The rows come from 4 hidden closed curves, with some noise, and rows from the same curve form a group. Each curve winds through 6 dimensions. The rows are also pushed far along 5 directions, which tell nothing about the answers.
Some rows, each with its group after it:
[  8   8  -1 -10   7   5   7  11   0  -2  24   8 -10   1 -13   0   2 -12
  12   6] | (3)
[ -4  32  26 -15   7  -3 -12  26  -2  -4  -8  31  62   5 -47  33  -9  14
  17 -18] | (0)
[ 23 -15   2 -32  17  -7   7 -15 -10  11 -13  30 -18  15  30  20   2   7
   9  10] | (0)
[ -5  -6   2 -15   6 -12 -20  23  47 -18  -4  42  24   0  -2  11 -35 -14
  27   1] | (0)
[-11 -12  -5   5  -8   4  -4  31  53 -43   7   7  16 -41 -37  15 -31 -59
  26 -29] | (3)
[  8  37  27  -3 -38  39  -3  32  16   4 -15 -25  24  69  30 -34 -58  46
 -52  19] | (2)
[ 21   8   3 -42  14  20  -3  12 -26 -14 -26  29  28  29   4  10  -6  34
  18 -10] | (0)
[ 22  16   3   2  -7   6  11 -35  -2  76  15 -43 -48  36  35 -14  44  24
 -63  55] | (1)
[  9  13  19 -16  -8   8  18 -12 -10  25  16 -16 -23  30  28 -13   2  -2
 -22  10] | (2)
[-10 -10  -9   6   0   1   7  -3 -21  -2 -22 -25  -8  18  17 -19   5  -3
 -13   0] | (1)
[ 14  -1   9 -33  13 -19   5 -15  25  25  -4  20 -19  12  16  22  -3 -22
  -3  19] | (3)
[  7   0  23   7  -8   5  -8   6  41  50  -4 -13  16  18  -3  26 -15 -18
 -44  20] | (0)
[  7  13   2   2  20   4 -23 -30   9  73 -43  -4  51   3 -37  28  60   8
 -38  -6] | (1)
[  4  -2   5 -12   4  17  -6  -2 -44 -16 -37  11  43  19   8  -4 -21  20
   3 -38] | (3)
[ -4 -25  -3  18  11   5   0  -9 -14 -13  19  -3 -16 -26  -5  -6   5  -4
   7  -9] | (0)
[ -6  23  26 -17  -5  14   5  42  12 -28 -18  19  35  39  -4 -17 -56  -5
  10   2] | (0)
[  4 -15   5 -50  32 -23   6 -15  21  -2 -20  47 -28  20  31  12  -2 -11
  21  11] | (1)
[-28   5 -27  51 -10 -12  -5 -19 -37   3  14 -51  -4 -36 -24 -23  52  10
  -9  -9] | (2)
[ 36   2  -6 -26  10  40   0 -20 -39  18   6   0 -10  23  25 -16  26  57
 -15   2] | (1)
[-10  17  19   1  14 -14   8   3 -19   3 -13  14  22  -3 -36  21   8 -15
  13  -6] | (0)
[ -4  14  -5  49 -41  44   1   6 -36  -1  24 -61   7 -12 -15 -34  12  31
 -37 -27] | (3)
[ -8  32   2  15  -5   8  -6   4  26  15   7 -13  20 -17 -52   3  26 -11
 -11  -5] | (3)
[  2   2   5 -29   7 -35  30 -14 -54 -37  23  49 -62  18  64 -28 -17  33
  54  21] | (0)
[-12  20   0   0 -13  -5   8   3 -37 -24  -4   0  -2  21  22 -36 -12  27
  13  -4] | (2)
[  3 -22 -19  -8  27 -12  -4  17  15 -12   5  38   7 -19 -20  12  -1 -45
  50   0] | (1)
[ -6  19   3 -14  10 -23   0 -14  16  18 -11   1   8  -9 -25  23  33 -19
   3   0] | (2)
[ 10   4  13 -17 -13  18   5   9 -17 -25 -13  27  27   7   5   8 -33  12
  17 -40] | (3)
[  4  44  37   6 -22  19  -4 -13  -1  49  14 -29  11  41  12 -16  -4  42
 -61  15] | (3)
[ 18  19   1 -45  22  -6  12  -6 -11   8  -6  37 -15  34  16  -4  12  16
  20  20] | (2)
[ -7   1 -15   1   6 -28   6   0 -35  -5 -22   6  21 -19 -24  27  25 -17
  30 -14] | (1)
[ 14  -5 -15   4   7   9  -7 -20  -8  35 -22 -11  10   2   0   0  32   3
 -15   2] | (1)
[-14 -10 -14  14   6 -56   0 -40  46  42  21 -14 -49 -44  -8  29  52 -45
  -7  25] | (2)
[  9   7 -11  -1  13  10   6   1 -29   2  16  -3  -3  -6 -22  -3  24   2
  10  -3] | (3)
[ 28  -8  -1  -1 -10  29   2 -21  22  38  49 -37 -56  10  37 -23  16  24
 -45  38] | (1)
[ 10  16  60 -30   3  42  -7  21  46  -1 -12  32  41  38  -4   3 -63   4
 -24 -11] | (0)
[-24   3  12  -8 -10 -22  26  35 -17 -78  -5  28 -11  13  21 -30 -66 -25
  55  -2] | (0)
[-12 -27  -2  15   2 -37   1 -20  45   2  38  14 -59 -26  32  -8 -11 -24
  10  29] | (0)
[  8  22  23 -30  -2 -15  16  -8 -15  11   7  30 -24  51  50 -22 -33  19
   1  26] | (3)
[ 11   2  -4  -8 -11  23  14   3 -77 -27  15 -11 -11  23  34 -28  -7  49
   7 -14] | (2)
[ 23  -8  -3 -51  40 -17   6   1  -6  10 -22  65   7  17   1  34   5 -22
  41   0] | (2)
[ -8  17   0   5  -4  15  -4   5 -46 -19   1  -7  25   5  -8 -22   6  36
  10 -20] | (1)
[  6  -1  23  -3 -22  12  -1   8  20   4  11  -6   3  14  18   6 -44  -9
 -23  -5] | (3)
[ -5   3 -15  32 -10  23   4   9 -33  -4  23 -48   2 -17 -29 -15  19  -1
 -11 -11] | (3)
[ -8   2 -23  12   9   8  -6  -2 -34 -11   3 -15  11 -17 -25 -13  33  15
  10 -18] | (2)
[-10 -15  -2  23 -24  -4  19  10 -11  -3  13 -46 -41  18  37 -27 -22 -18
 -23  23] | (1)
[-13   2  21 -19  -3  25  -4  37  -9 -60 -15  20  43  19  -3 -11 -53  10
  22 -37] | (1)
[-19  -7   5  26   5 -24 -16  16  31   9  26  18  20 -27 -34  20  -5 -28
  14   4] | (0)
[  0  15   9  -9   4  -9   2   1  15  29 -14   5  11  22  -4   8   3 -22
 -11  10] | (2)
[-12 -20  -1  -5   5 -17  14  -1  16 -11  10 -20 -48   0  20   0  -3 -25
  -7  17] | (1)
[-16   9   7   8 -11  10 -20  16  32  -6 -46  -3  62   8 -19   1 -27 -11
 -15 -26] | (2)
[  2 -11 -25 -13   5 -32  24 -38 -32 -18  11  -4 -78  -3  54 -35  18   6
  18  24] | (3)
[  1  -9   5  22  -6  15 -27  13  72  38  17 -14  15  -6 -18  13 -12 -18
 -41  13] | (2)

New rows, each followed by its group:
[-12  19  27  -9   2 -24 -13  22  56  21  -8  26  56 -15 -57  64 -13 -46
   6 -16] | (2)
[-16  -1  13  19 -32   0  13   2  24   2  12 -44 -23  11  28 -30 -31 -31
 -30   8] | (2)
[-10 -11 -34  -6  24 -40  -7  14   2 -24   0  29   4 -34 -31  25  23 -28
  57   6] | (0)
[-11  13   4  13 -16  -7  -6  -1  -1  -6   5 -16   5  -6  -3  -5   2  23
  -9   2] | (0)
[ 19 -12   9 -23   5  -4  11  -1 -11  13 -11  23 -15  32  40   8 -21   3
   0  17] | (0)
[ 15   9   5 -26   0   6  -2  15  -4   1 -36  16  33  25  -1  27 -17   9
  -1  -7] | (2)
[-10  12   6  -5  -6  12   2   5 -16 -23   8   3   4  13  13 -35 -15  18
  10 -14] | (2)
[ 10   1  -6 -11  -7   5  11 -22  -3  14  -7 -28 -34  17  32 -13  14   8
 -25  14] | (2)
[ 19 -18 -18 -17  25  13   4 -47 -57  20   7   7 -28   1  31 -18  49  36
   1 -13] | (2)
[ 18  12  17 -16 -14  -1   1  -7  61  33  37  17 -39  24  42 -21 -24  -1
 -15  50] | (1)
[-11 -15 -29  11   9 -11 -16 -12   7 -13 -29  -8  21 -40 -28  17  31 -12
  11 -26] | (2)
[ 13   7 -16  -6  20  16  -4   2 -45  13 -11   9  19  17  -9  -5  30  32
   4  -4] | (2)
[-16 -24  -9   5  24 -26 -10   3  17 -22   6  47   3 -30 -13   4  -6 -26
  46  -8] | (0)
[ 10   2  24 -22   6 -11   3  10  -8   1   0  38  13  14   7  29 -23   4
  14  -1] | (0)
[  7 -22 -41   5  16 -14  -1 -40 -17  18 -15 -17 -35 -20  12   0  57   4
  -3   6] | (2)
[  7  -6 -27  16  11  10   4 -21 -36  22 -10 -39 -10  -9 -14  -8  49  -2
 -18   0] | (3)
[  1  22  22   4 -13  25 -20   8  23  21 -20 -28  54   6 -33  25   1  20
 -42 -12] | (0)
[  2  20  37   6   1   5   5   4  32  35  34  -7 -15  14 -13   0  -4  -5
 -33  34] | (0)
[ 10  15   7 -19  22  12 -19 -14  23  21   3  -4  22 -12 -38  23  30   9
 -18  -7] | (3)
[ 25   3 -22 -24  23  -9   1 -13 -65  16 -16  40  -1  24  19  11  31  57
  20   9] | (2)
[-13 -28 -14  -4  25 -25   3  -7  -5  -8  -5  15 -20 -11   6   7  13 -23
  22  -1] | (1)
[ 24   9  14 -19  -1  49  11  -4 -28   3  -2 -13 -21  56  48 -49 -16  53
 -32  19] | (0)
[-25  -5   8  37  -5 -39  15  -5  29   4  45 -29 -52 -38 -18   3   8 -50
  -5  32] | (0)
[ 13  31  21 -38   2   1   1  -4  10  -2   1  26  11   9 -12  19  -2  17
   7  -8] | (3)
[ -5   3  37  18 -13  12   4   3  16  19  13 -12  -7  21  15 -14 -34  -3
 -37  12] | (0)
[ 24  35  13 -41  17 -31  18 -33   4  52  16  60 -41  24  20  15  36  17
  11  33] | (3)
[ -8 -12  -6  46   0  30   2  11 -67  -5  -8 -51  38 -19 -45   2  20   0
 -16 -33] | (0)
[  6  -8 -20   1   3   4   4   5 -17  -5 -13  -2   9   0  -2  -8   4 -14
  16  -1] | (1)
[  0 -14 -14 -20   5   2  10   3 -50 -58 -20  -6   5  -4  10  -3 -19  -2
  29 -29] | (3)
[  2  -4 -12  12 -15  -3  18  10 -34 -19  38 -11 -34   3  29 -33 -13   4
  20  19] | (1)
[ -2  -5 -19  20 -13  23  -2  -9  -1 -11  -6 -46  -3 -25 -15 -10  18  -3
 -20 -21] | (3)
[ -3  11  -6  -1   1  -9   6  -9  -9   9  -4  -7 -11  12   8 -19  17   5
   0  16] | (1)
[-16   3   0  22  -3 -22  -3  -4  -7  11  15  -6  -3 -10  -5  -1  11  -4
   3   5] | (1)
[ -3   9  30   5   7   4   2  -8 -17  17  -5  14  17  12  -6   2  -5  12
 -12  -7] | (0)
[ 15  21   6 -22  17  -4   1 -11  18  43  -3  19  -7  32   8  -8  20   4
  -8  35] | (1)
[ 24  -5  11 -26   6  24   2 -14 -26  22  -6  -4  -3  27  25  11  10  37
 -26  -5] | (1)
[ 22 -14 -22  -1  11  14   0 -30 -50  20  -9 -27 -12  -8   5  12  52  39
 -19  -3] | (0)
[  0  -5  -2  -4  11  21  -1   7 -18 -12  10 -12   1   3  -6 -12  10  16
  -1  -7] | (1)
[ 16  14  16 -21  -1  29   2  12   3  -5  19  -8   1  21   0  -7 -19  13
 -15   4] | (3)
[ 15 -30 -19 -22  21   6   4  -6  -7 -22  12  32 -34   1  37 -22  -6   2
  32   4] | (1)
[ -3  -4 -17   9   5  -1  14 -10 -40 -13   4 -15 -33   6  20 -35  14  14
   6  17] | (0)
[ 16  -5  -1 -35  26   1  17 -10 -26 -17  -8  23 -27   9  13  -2   8   9
  23   6] | (0)
[  0  32  17   2  -3 -11  -7 -14  70  62   0  -5   6  -1 -34  23  28 -27
 -39  21] | (3)
[  7 -10  -1 -12   2  -7   4 -13  29   2  27 -24 -48  -4  23  -1  -8 -18
 -18  27] | (3)
[ -3  11   2 -18  21   8  -6 -24 -28  12 -40   8  45   0 -24   6  38   4
   5 -42] | (2)
[ 12  -7  -4 -23   6 -20  19  14 -24 -19  23  50 -26  16  36 -12 -28  -9
  54  18] | (1)
[ -4 -14  -1  34 -18  44   1  11 -41   8  -1 -81   7  14   1 -15   6  17
 -58 -13] | (1)
[  7  13   6 -12   2   3   5  -8  -3  36 -21  -7   5  33  11  -3  10   0
 -24  12] | (2)
[  3 -11  19  22 -24  37   9   9 -12   0   0 -37 -10  33  38 -38 -43   9
 -43   5] | (0)
[-12  20  30  11 -14  11   2   2  14  -6   4 -20   2   8  -5 -18 -18   8
 -25   3] | (0)
[  2   5  15   2  -7   7   4  32 -17   0   1  -6  30  10 -22  26 -17  -5
  -1  -3] | (0)
[ 15  -3 -18  -8  -4  -7   8   0 -47  -6   6  15 -28  26  45 -12  -5  46
  12  20] | (2)
[  9  13   9 -21  -2  -7  11  -9 -28  -7  16  11 -27  18  29  -6   0  42
   7  17] | (0)
[  3 -17  -3  14  -8  10 -13   5  21   2  23 -15  -6 -12   5   0  -8   3
 -14   6] | (0)
[ -1 -16 -16  11   9   2  -4 -13  17   9   9 -29 -21 -13  -1 -12  12 -23
 -18  11] | (3)
[-16  -7   1  12 -32   3  17  41 -29 -64  25  -5 -17  19  41 -44 -73  -1
  27  -3] | (2)
